The same things were measured in two ways. Each way mixes the same 11 hidden numbers, adds some noise and spreads widely along 6 directions of its own, which tell nothing about the thing.
Some things both ways: the first way, then the second way.
-38 14 8 38 4 -30 30 13 6 21 -1 4 -25 -1 -33 8 -6 16 -24 -41 3 -13 9 34
 -29 28 56 -5 14
-23 16 14 -25 -49 1 -3 -7 -9 -16 -8 6 45 -1 -33 -34 -21 12 -29 6

17 -2 -12 -11 6 -3 13 27 10 12 8 0 -25 -35 -11 33 22 6 -12 5 3 -14 16 -8
 -30 3 6 22 16
17 -2 34 0 27 -28 -11 -29 2 10 -12 -9 -8 -8 0 10 10 -2 46 7

22 -15 -12 14 7 2 8 32 -20 -8 16 -2 -6 18 -32 -19 -31 38 -16 -2 5 31 18
 -11 -15 18 24 8 12
-45 -12 57 -64 20 -36 3 36 -7 24 -15 5 58 -37 -7 -22 -3 42 3 -27

-15 -39 -10 0 15 -48 40 -21 -14 37 -17 7 -50 -32 -12 13 -1 -37 3 27 41
 -34 2 -14 -16 7 2 54 -2
-3 -35 -26 -17 -44 -34 -17 34 -36 -32 -4 9 -19 2 -13 -14 -13 -10 -18 -9

-10 14 -6 -27 -43 -6 -25 14 16 -2 0 -6 -23 -20 7 51 26 -19 -41 17 20 -49
 -4 -14 -34 3 15 11 7
-5 40 31 18 -20 21 -5 -47 21 -45 46 29 25 18 -9 -35 1 -9 -5 -3

9 -20 11 8 2 -19 19 23 -36 2 28 0 -28 16 -45 -12 -26 -1 -12 22 5 -5 -4
 -29 -22 13 -4 27 -3
-29 6 26 -41 0 -18 -12 24 -9 -17 -30 -6 36 -28 24 18 -40 22 -25 -45

1 26 -14 10 -19 -30 -31 -6 74 25 1 -21 -22 19 -3 44 -22 14 43 31 -26 26
 23 66 -11 -24 -12 -15 23
0 -16 43 -25 13 -18 3 -13 -35 -29 58 30 -9 4 -14 -39 35 -7 -18 -4

-31 -31 -6 30 3 8 -10 -21 27 -15 35 -28 -2 -10 -37 -43 -24 -13 32 -15
 -45 86 20 19 19 16 -10 -46 -1
-38 18 -11 -3 17 -28 -40 15 4 5 2 -21 7 -16 -10 16 -50 -19 7 -22

-12 -44 13 -18 -8 6 -11 -30 -18 -6 10 5 -40 20 1 -16 -20 -37 -12 24 1 2
 -7 -35 32 14 -51 2 -35
-15 21 17 -16 -8 41 -10 6 20 -34 25 34 16 -8 10 -13 -3 -25 -22 3

-34 -9 19 5 -5 -30 29 -8 30 2 5 8 -47 3 -35 -24 27 -29 7 -13 -25 -15 -12
 -10 -5 3 -14 15 -4
6 -4 49 -14 14 -15 -25 6 16 25 -24 -19 -3 -27 -1 23 18 19 5 -19

-42 20 10 0 23 13 -6 -48 27 2 -9 11 -61 29 4 0 -53 -5 16 -30 4 51 25 28
 11 18 -17 -12 -9
-29 -68 7 -23 1 -45 2 29 0 52 -45 -6 0 7 -18 -19 37 3 23 11

34 12 -11 15 3 74 -22 8 -40 -9 45 -6 31 -32 11 -4 8 11 28 -24 -9 40 23
 -27 21 -17 -17 -10 22
-1 63 -10 -7 -10 4 -4 -9 -7 -34 -14 -11 -14 2 18 6 10 -6 12 -9

-33 -7 -5 -16 3 -14 -1 7 47 11 32 -11 -46 5 -44 25 -15 -37 23 8 -28 0 1
 8 -33 20 -18 -12 5
-39 -33 -15 -32 18 -15 6 -35 -33 -62 26 18 19 -6 -38 -52 -2 4 -24 -18

-2 -15 18 -12 11 0 -12 -3 2 7 6 -23 -26 6 -24 0 -26 -8 10 16 7 7 8 6 -18
 8 -19 7 -5
-14 -31 42 -24 -6 -25 -21 57 5 19 -37 -26 36 -29 2 -25 3 -6 -29 -27

-13 -43 -25 12 21 6 20 -14 42 3 13 4 -8 -12 -24 -25 -2 -20 51 -17 -52 43
 23 11 33 0 -34 -24 0
-10 -60 -16 8 16 -1 -13 -14 33 28 26 10 -32 17 -42 -24 42 -38 37 53

-25 13 -16 7 6 -1 31 -5 39 17 37 4 -63 -38 -33 12 22 -38 39 -22 -20 18 9
 -10 -25 4 0 14 27
-17 44 -34 1 -25 -18 -12 -18 -30 -79 0 6 -20 3 26 31 -23 -7 28 -28

-8 9 -26 -22 7 -8 -13 24 28 -7 -4 14 27 -16 -3 -8 42 6 0 -3 -14 -2 6 -17
 -21 -16 3 19 18
24 9 47 19 68 -44 8 -33 7 29 4 -8 -53 2 -6 -28 10 4 35 9

12 48 -1 12 -36 19 -34 4 -13 16 20 2 -4 17 20 55 -14 0 16 12 7 -18 10 5
 8 -23 -26 -6 12
-13 -75 11 -46 19 -20 -22 15 1 47 -34 -19 65 3 11 10 19 1 -10 -26

6 -21 10 46 10 -60 55 34 31 12 25 -2 -26 17 -66 -38 11 29 12 1 -56 19 1
 22 -15 4 9 9 12
-16 17 -34 -55 29 5 2 -2 -16 -1 21 0 16 -4 -3 -5 -25 -1 -10 13

-1 -7 -10 20 -10 -4 1 6 -35 14 -4 12 21 -22 11 0 26 6 -21 -10 5 -12 8
 -12 15 -7 17 12 5
37 56 61 18 -56 17 -14 -12 33 -31 16 9 0 4 -7 -33 4 5 0 11

22 21 -13 9 -21 58 -16 24 -3 -26 -23 5 44 -11 29 -21 45 44 -23 -57 31
 -19 16 -14 17 1 37 -4 29
-37 14 -25 -43 18 12 15 16 -9 16 7 32 10 1 -11 -34 21 15 -20 4

-23 -2 12 -7 -11 20 -27 -23 58 -27 -2 -27 -31 6 -14 -8 -23 6 -3 -20 -24
 47 22 35 -6 16 5 -34 0
-37 30 -27 -7 -32 0 0 -1 11 -57 35 23 -27 3 -28 -42 -7 19 -13 -11

7 8 17 15 -17 -25 -6 -10 -4 -1 16 9 -23 39 0 -7 -14 6 2 32 -11 8 -5 -3
 17 -13 -39 11 -12
-11 20 49 -48 -21 21 -9 57 24 -9 12 0 49 -24 34 -11 5 4 -26 -17

4 -24 46 28 7 -28 4 -11 -45 10 -53 -12 -31 21 12 -34 -18 47 -60 -2 59 16
 17 21 29 33 6 19 -36
-1 35 -7 -44 35 22 -4 10 -43 17 6 32 11 12 5 -18 0 -37 -35 14

5 -55 13 -44 0 7 -20 -38 -1 -11 15 -12 -43 -1 3 16 -33 -36 -15 53 0 -13
 -6 -16 -5 7 -37 9 -21
8 10 -39 8 -29 3 5 -7 1 -52 24 11 -66 -2 -15 -15 -25 1 -27 17

16 13 -3 24 16 28 -8 -3 -24 -3 6 22 7 34 37 -32 -3 40 -3 -20 30 24 9 -8
 46 14 -21 -4 1
-9 -11 34 -36 12 0 15 49 10 26 -8 3 18 -29 29 -8 22 -9 2 15

-33 13 42 3 -2 2 -1 -14 14 -6 -37 -12 -48 3 0 32 -33 20 -58 -39 22 -5 26
 51 -15 40 26 -24 -19
-3 -11 11 -6 -23 -14 -24 -19 4 -14 -44 -1 -17 -12 -26 17 -22 29 -4 -12

-58 7 66 -22 -10 22 -30 -46 30 -24 -3 -19 -76 15 0 24 -33 -21 -55 -28
 -14 12 5 39 -6 44 -15 -46 -39
-20 4 -3 -28 -39 19 -15 3 38 -11 -24 -24 43 -20 -51 -49 4 26 -23 2

35 -1 10 28 4 22 -26 12 -50 -8 11 -2 15 28 38 -6 -29 60 -45 9 41 33 19 8
 39 30 -15 -22 -17
-1 18 60 -19 21 10 2 0 17 10 19 0 25 -30 11 -3 8 -15 11 20

-71 -3 32 -10 15 -34 13 -60 12 7 7 15 -89 6 -9 -13 -10 -52 -18 -3 4 7
 -18 -5 -15 26 -8 22 -21
12 21 -13 23 -4 -35 7 -40 -20 17 -8 -18 -53 20 -30 -11 13 4 10 22

Other things, the second way, with their names:
K_151: -10 -24 -37 -5 9 4 -30 20 51 14 -14 -16 24 9 9 -10 -39 -37 25 16
K_291: -21 5 -36 -57 6 -16 -3 37 -16 9 5 -10 38 -22 1 -12 -33 21 -22 -14
K_379: -5 -30 -50 -15 65 -27 0 -53 -4 15 1 2 -32 24 -33 -20 -11 8 26 13
K_881: 21 8 -1 5 15 -27 11 -4 9 49 -3 -16 17 8 10 -21 -22 -8 28 31
K_256: -23 -20 -21 -5 42 -6 -8 -33 -9 -1 -22 14 -29 7 -7 11 -22 -9 -17 -9
K_444: 28 31 6 -4 45 23 -2 -54 -7 -21 23 8 -26 -11 2 13 -25 -19 -17 18
K_898: -8 -19 28 -39 -36 -39 -11 46 19 -10 -19 -18 3 -21 -11 -23 7 55 9 -30
K_249: 2 71 37 -9 18 -36 1 -51 -32 -36 24 23 -22 8 -13 -13 -25 40 18 -26
K_199: -41 17 -61 -28 6 11 6 36 16 6 -20 -3 9 5 25 -8 -36 -9 -23 -4
K_721: 9 -7 58 -29 35 -24 17 8 -36 15 23 8 8 -24 2 -31 30 10 -32 -10
K_608: -28 -59 -10 -19 -1 -45 -30 31 21 28 -37 -26 6 -13 -11 14 -17 16 25 -22
K_742: 12 7 3 33 -26 -1 0 -15 24 14 -11 -1 -32 23 2 -1 8 -17 5 26
K_159: -2 -37 -22 4 13 -34 -29 11 17 19 -33 -21 -3 6 -1 0 -20 -7 16 -17
K_911: -10 -9 51 -2 24 -53 -19 -18 -7 19 0 -12 -19 13 -50 -47 38 27 3 -30
K_919: -15 -5 -17 -5 -30 -1 -16 33 28 -17 -35 -20 -1 2 -7 -39 -12 -11 -20 -8
K_445: 10 24 18 -16 35 11 -5 -2 9 63 -11 -21 14 -5 4 4 13 -32 10 39
K_367: 3 15 1 -34 44 10 -5 5 -20 41 -11 2 45 -8 15 -1 -22 -27 -28 7
K_732: -3 6 -29 -22 27 22 -6 23 3 62 -39 8 1 18 7 -5 -25 -50 -20 46
K_597: -30 34 -24 -35 5 -2 28 -5 -37 -33 59 36 -4 4 -21 -60 15 16 -36 -2
K_155: -7 -66 -22 -8 10 -22 -1 31 32 23 -13 -1 4 -2 22 -3 -4 0 19 -1
K_780: -18 -28 17 -19 26 -3 -24 8 13 1 -24 -6 30 -14 31 33 -34 -21 -5 -21
K_646: -13 -7 16 2 9 -23 -6 47 10 32 -51 -26 -8 -18 47 35 -38 -26 -12 -6
K_384: -4 -7 -11 5 -28 -56 -22 -14 -8 4 -29 -41 -10 -10 -24 23 -21 30 29 -14
K_53: -34 -27 -7 -46 5 -37 -25 33 -13 -45 -11 -14 17 -28 2 -7 -38 29 -28 -64
K_841: 12 -1 4 3 -4 19 -16 11 28 5 -26 28 3 5 32 12 -42 -22 -5 8
K_593: -24 43 32 -24 14 35 5 -25 -24 23 17 25 25 -4 -10 3 36 -21 -43 15
K_55: 17 -18 -27 -36 -36 15 -9 14 -17 -20 -18 14 -20 -1 -12 -3 9 -8 -11 28
K_864: -5 -2 40 -49 29 -18 -8 -4 21 36 -6 -9 17 -7 -36 -36 34 49 23 -4
K_412: 25 41 63 -6 -10 -18 12 1 -17 2 47 9 -5 -5 -14 -53 48 5 3 15
K_247: -15 46 -40 -23 -19 6 1 28 -5 -5 13 -9 -17 -8 7 7 -20 -23 9 34
K_147: 10 -41 39 -4 3 -33 -5 6 44 31 -62 -14 -28 -27 15 39 -21 40 46 6
K_660: 19 -74 17 4 37 -11 -8 -32 -34 13 39 8 -8 13 -25 -35 58 -46 -39 9
K_68: -20 0 34 -42 9 16 -9 -28 12 12 41 -10 26 -35 -72 -33 44 24 -22 22
K_973: 0 -38 -5 32 -39 -22 -10 34 50 14 -15 7 -28 10 9 -12 -44 -5 1 13
K_922: 1 2 -34 19 -37 5 -10 -52 -17 -25 15 2 -52 7 -27 38 -22 -1 -44 11
K_57: 16 18 70 -15 9 -9 -4 -61 35 2 -17 20 -19 0 -42 -21 24 75 42 0
K_169: -11 -8 -39 -38 9 10 -5 -18 5 17 -8 1 25 18 -5 -4 -13 5 -8 10
K_209: -3 -5 -50 11 9 0 9 -28 -16 34 3 11 -33 51 -26 -38 16 -37 -32 36
K_307: -6 -51 -11 -17 2 0 -30 -20 -5 29 -55 -27 25 -20 -33 19 -12 -7 -34 3
K_751: 1 35 -18 21 -8 -17 6 -18 17 -80 39 20 -40 19 14 -40 -4 2 36 -17
K_472: 5 29 -20 0 6 12 -23 3 30 11 -27 12 -15 16 22 20 -77 -19 0 11
K_633: -26 7 -20 -39 18 28 4 6 -14 -57 35 48 4 -3 5 -37 -10 -27 -31 -1
K_113: -37 -2 57 18 -27 -21 -12 -27 28 59 -26 1 -24 6 -48 21 22 17 27 27
K_730: -4 -5 -34 -39 14 -13 -9 22 -3 -1 -28 -25 15 -39 23 34 -64 6 0 -4
K_38: -2 14 -8 -46 25 -24 -9 21 -16 31 -7 -38 27 -1 -17 -39 23 -12 15 10
K_967: -16 30 -50 8 -7 -23 -1 33 -10 -10 -45 7 -30 20 42 7 -59 -15 -10 -23
K_12: -15 -9 -8 0 17 -12 19 -3 3 -7 -4 9 -42 10 -17 -53 8 -5 -26 12
K_477: -19 -17 5 -32 -23 -13 -14 0 -20 -70 19 7 17 -14 -11 -19 -6 20 -37 -47
K_712: -9 -4 -34 2 11 22 -6 -2 17 3 4 24 -31 5 -7 -5 -13 -22 -14 26
K_116: -15 7 -21 -26 35 -17 4 13 -10 -20 49 15 -9 -14 -9 -39 -8 11 -12 -15
K_204: -23 43 35 -16 -12 14 -6 18 6 2 21 39 5 23 -3 -38 12 -17 -23 1
K_433: -33 -1 0 -24 18 -39 -3 23 -5 -37 3 -4 -23 -17 -7 -36 7 41 -17 -60
K_897: -15 -11 36 -7 -9 -18 -13 36 10 31 -26 2 21 -9 4 -12 -11 -12 -5 -2
K_131: 23 -10 -59 25 6 -13 -15 -1 5 -4 6 -25 -18 13 -14 -43 -39 -42 -17 21
K_479: -12 69 -1 -10 -17 30 19 -5 -2 -35 24 39 -34 8 -3 -30 3 -13 -18 29
K_421: 23 -43 14 4 8 -34 -25 -7 -1 -16 -10 -21 -40 -21 9 41 -13 1 12 -14
K_695: -13 -4 7 -19 -13 -27 -30 50 2 -4 -27 -29 -5 -23 6 10 7 -6 8 -24
K_295: -27 -28 19 -60 32 -16 -17 39 17 66 5 -38 48 -25 -34 -31 16 10 -16 3
K_699: -11 15 37 -28 17 -34 -2 8 -20 -15 6 -19 8 -33 -11 -22 7 21 1 -21
K_358: -16 -40 24 -29 4 1 -39 -28 5 24 -43 -8 7 -6 -46 20 33 8 -2 -7
K_590: -16 -8 -9 -19 27 1 -19 -21 -12 30 -20 14 1 4 -8 27 -2 -6 -6 -2
K_142: -14 -21 28 -49 45 -9 -16 30 12 51 -16 -26 21 -35 -28 -24 6 11 -25 0
K_677: -18 18 -17 -54 27 11 3 20 -33 -23 -1 29 10 -38 16 7 -57 9 -49 -14
K_971: -40 -10 8 -20 -22 -10 13 5 -11 11 18 20 -18 -2 -41 -26 18 4 -25 28
K_349: -11 4 24 -10 28 7 10 -34 19 8 19 16 -10 10 -12 -22 23 -6 14 23
K_659: 17 23 -22 -20 -4 10 27 -39 -23 -2 41 2 44 9 -13 -47 17 -8 2 41
K_152: -47 -6 38 -35 18 -18 -17 -31 -28 -17 -8 28 6 -30 -34 25 -35 28 -20 -24
K_810: 36 35 80 -7 39 15 22 -46 6 -15 50 51 3 12 26 -39 34 16 2 -5
K_355: 7 -9 2 -30 -41 -12 -13 11 10 8 -1 -38 43 -35 -39 -25 -18 28 -12 14
K_797: -28 -20 9 -11 7 0 -19 -15 24 -49 10 18 25 -34 -29 -26 -10 4 26 -9
K_129: -32 21 -7 -42 13 15 2 -13 -61 -45 16 41 23 -6 5 -6 -8 -29 -41 -11
K_370: -14 43 -55 -51 22 24 -21 6 -6 -25 -44 -9 29 -25 4 -2 -47 11 -22 -27
K_987: -31 -9 -33 -15 16 6 9 -11 9 20 1 20 -10 10 -22 -26 -24 0 -26 23
K_364: -9 3 55 -30 27 -1 -10 2 21 29 -23 16 12 -25 -12 -7 -5 31 -6 -9
K_727: -5 9 15 10 -70 5 -4 24 20 -20 -1 15 33 25 6 -55 15 1 -33 -18
K_416: 17 15 -56 -26 45 1 15 -48 -24 -22 -11 14 -23 41 -9 -57 33 15 -1 -9
K_72: -43 52 10 -38 -29 -3 2 52 -17 -25 14 32 1 -15 -4 -28 -26 9 -31 -8
K_758: 6 -26 4 -22 -19 5 -6 -7 13 12 -26 -13 44 -6 -16 -23 0 8 -16 8
K_493: -11 -20 -15 -20 5 -5 -23 -11 21 -13 -21 8 -7 9 -8 -1 14 38 0 -39

Some of these things the first way, each followed by its name:
17 -71 9 -8 23 -15 3 18 -38 15 2 -27 5 -33 -22 -24 16 -3 -23 29 21 -8 1
 -17 -7 22 -4 22 -12 : K_131
0 21 -13 6 -14 18 -10 7 13 16 7 -7 -13 -11 9 39 6 -3 10 -11 28 -24 11 10
 -11 5 9 -4 23 : K_129
33 35 4 24 -15 23 -26 46 -5 -5 -4 -17 31 13 13 37 -16 63 -17 -8 24 1 33
 37 -1 6 1 -28 11 : K_780
-5 -15 18 5 11 13 -3 -22 -30 -19 -15 13 -10 14 20 -34 -17 20 -38 -14 29
 18 9 -11 26 21 -7 6 -21 : K_479
-34 -5 -3 -25 -12 11 -20 -30 -24 -4 -1 18 -14 -19 22 8 12 -51 -17 7 23
 -16 -4 -44 15 1 -32 15 -21 : K_159
24 -1 -13 14 -18 42 -43 10 -29 -4 32 1 57 4 34 12 12 14 -3 5 -10 -2 6 -2
 43 -9 -27 -38 3 : K_444
21 7 -3 -18 -38 49 -24 17 -14 -20 -4 -4 18 -23 3 21 20 -2 -10 -11 -1 -26
 15 -31 2 -23 -8 3 8 : K_493
34 9 -20 26 -10 26 -15 26 -27 27 35 -1 4 -20 28 27 39 28 -19 -10 23 -11
 4 -3 5 12 34 -1 34 : K_659
-17 -16 14 0 -2 -19 2 1 23 -9 -21 -1 -15 9 -23 -7 -13 16 -25 -11 -35 17
 19 25 -4 2 9 -7 -11 : K_472
18 -46 -22 0 -5 29 -6 7 -37 -4 22 11 26 3 2 -27 9 -9 -4 1 5 -19 -7 -45
 30 8 -3 0 5 : K_677
15 -46 -9 -28 -9 -19 7 -1 -8 -5 -4 -4 -17 -14 -36 -8 -12 -22 3 45 -12
 -10 4 -39 -25 -25 -7 48 1 : K_204
4 40 2 2 9 21 -18 10 34 -7 7 -5 7 17 0 15 -14 28 23 -16 1 8 17 30 -21 -5
 -2 -11 24 : K_646
-19 -28 14 2 -5 -15 -42 -46 16 42 19 -26 -48 37 -1 11 -41 -43 50 49 -4
 22 -4 27 36 1 -66 -20 -19 : K_660
19 20 -30 35 -4 -6 14 35 17 22 14 4 36 -20 0 24 33 21 35 -9 -7 -22 17 20
 3 -18 1 -4 34 : K_421
13 1 -5 10 -3 -4 3 33 21 -1 -25 -2 16 5 0 -5 22 38 -12 -15 17 -13 18 15
 7 8 1 -3 5 : K_633
0 4 -1 24 -6 -15 21 23 -12 -12 -3 20 15 -3 -16 -26 24 27 -22 -22 -24 6
 10 -14 7 -10 10 13 1 : K_864
-29 18 13 -38 -30 -1 -53 -38 -6 -18 -13 -8 -17 -12 23 39 -27 -34 -27 37
 24 0 8 -11 -19 -15 -23 14 -20 : K_911
-46 -5 -22 -21 -5 3 -24 -41 44 -3 -11 18 -12 15 12 2 -13 -28 11 -10 -17
 6 6 7 12 -3 -4 -14 1 : K_973
28 0 -29 -9 -3 3 16 49 50 7 -3 1 0 -12 -23 8 47 20 19 -13 -13 -32 12 -5
 -26 -11 16 21 39 : K_155
-8 -59 27 -21 8 0 7 -19 -11 -16 -24 -4 -40 9 -6 -33 -9 -9 -44 1 23 -9 -2
 -18 19 34 -18 10 -36 : K_712
0 35 10 19 -2 20 7 30 10 -26 -9 10 25 10 -2 -33 33 43 -17 -51 11 -10 6
 -1 -3 7 20 -1 17 : K_199
-12 -6 -8 14 -13 -3 6 -3 6 13 36 3 -13 -30 3 31 28 -23 -11 0 -14 -35 -8
 3 -11 7 18 -8 17 : K_355
17 28 6 24 -17 15 -35 23 8 -10 4 -28 29 13 0 20 -30 48 2 1 6 34 32 43 -1
 0 -4 -32 8 : K_53
-17 25 27 22 10 -26 2 -14 4 7 4 -3 -35 -9 3 0 4 15 -11 1 0 38 14 25 -4 3
 -18 9 -9 : K_38
-23 -30 5 -45 2 9 -5 -42 -12 -5 -1 24 -29 -8 9 12 -5 -57 -7 18 -7 -39
 -10 -41 3 -12 -38 27 -21 : K_732
-17 56 -38 4 -36 57 -30 14 -20 -28 -12 49 72 -21 51 33 39 17 -37 -63 -17
 -21 24 -23 27 -25 25 -25 16 : K_57
-24 7 -4 -3 0 22 -28 -25 30 2 -6 -6 -22 10 5 9 -25 -2 10 -21 -4 33 22 28
 5 8 4 -22 6 : K_897
9 -8 -11 -5 14 37 -10 10 -20 -7 -6 -3 17 -15 -12 -31 1 15 8 -26 15 23 19
 -24 -6 -2 18 18 19 : K_967
-37 -35 21 3 20 -27 33 -48 -41 2 16 20 -58 -8 -10 -44 -7 -59 3 18 20 14
 -14 -52 26 14 -58 38 -39 : K_695
-6 -11 14 -2 10 4 5 -9 -11 3 -5 1 -30 2 -5 -7 -8 2 -16 -11 16 -4 6 -4 -4
 16 6 15 -2 : K_742
-10 -54 14 -43 -3 13 -19 -28 -17 -24 17 0 -37 24 -16 -9 -47 -36 -27 32
 -10 -3 -10 -35 -2 18 -26 4 -28 : K_987
-20 -52 -10 8 22 27 12 16 18 -7 8 -14 -18 -13 -34 -40 6 -1 -9 -53 -18 49
 24 0 24 56 2 -43 -12 : K_797
-27 -52 11 -52 -4 -9 -4 -34 14 6 -11 8 -77 12 -19 7 -15 -55 -19 20 -19
 -18 -6 -27 -2 10 -28 20 -28 : K_841
-30 32 -17 -10 -37 30 -29 -10 50 -18 10 -5 -7 -3 7 68 -29 -13 -7 -20 -9
 -19 19 34 -23 8 21 -45 20 : K_152
12 -6 -4 27 4 -8 -17 10 23 23 17 -15 -5 36 -17 -30 -2 27 34 1 -11 32 4
 25 10 2 3 -7 23 : K_721
-16 -25 30 -23 23 -21 25 10 19 -5 -3 -11 -39 -11 -56 -8 -7 -17 0 4 -22
 -11 5 -2 -44 7 -15 26 -8 : K_919
-7 -9 -6 -36 -10 18 -24 -4 23 -25 24 -9 -7 -1 -29 -21 3 -33 28 20 -24 15
 -3 -38 -19 -18 -33 14 7 : K_433
-26 21 -6 22 -22 -16 -6 -5 1 16 23 7 -7 11 -4 15 0 -25 22 7 -1 -10 -3 -1
 7 -7 -22 -5 6 : K_477
-11 -14 18 -7 9 -27 12 4 20 -8 8 7 -46 31 -32 -12 -20 3 -12 10 -26 14 2
 1 -11 13 -21 7 -15 : K_349
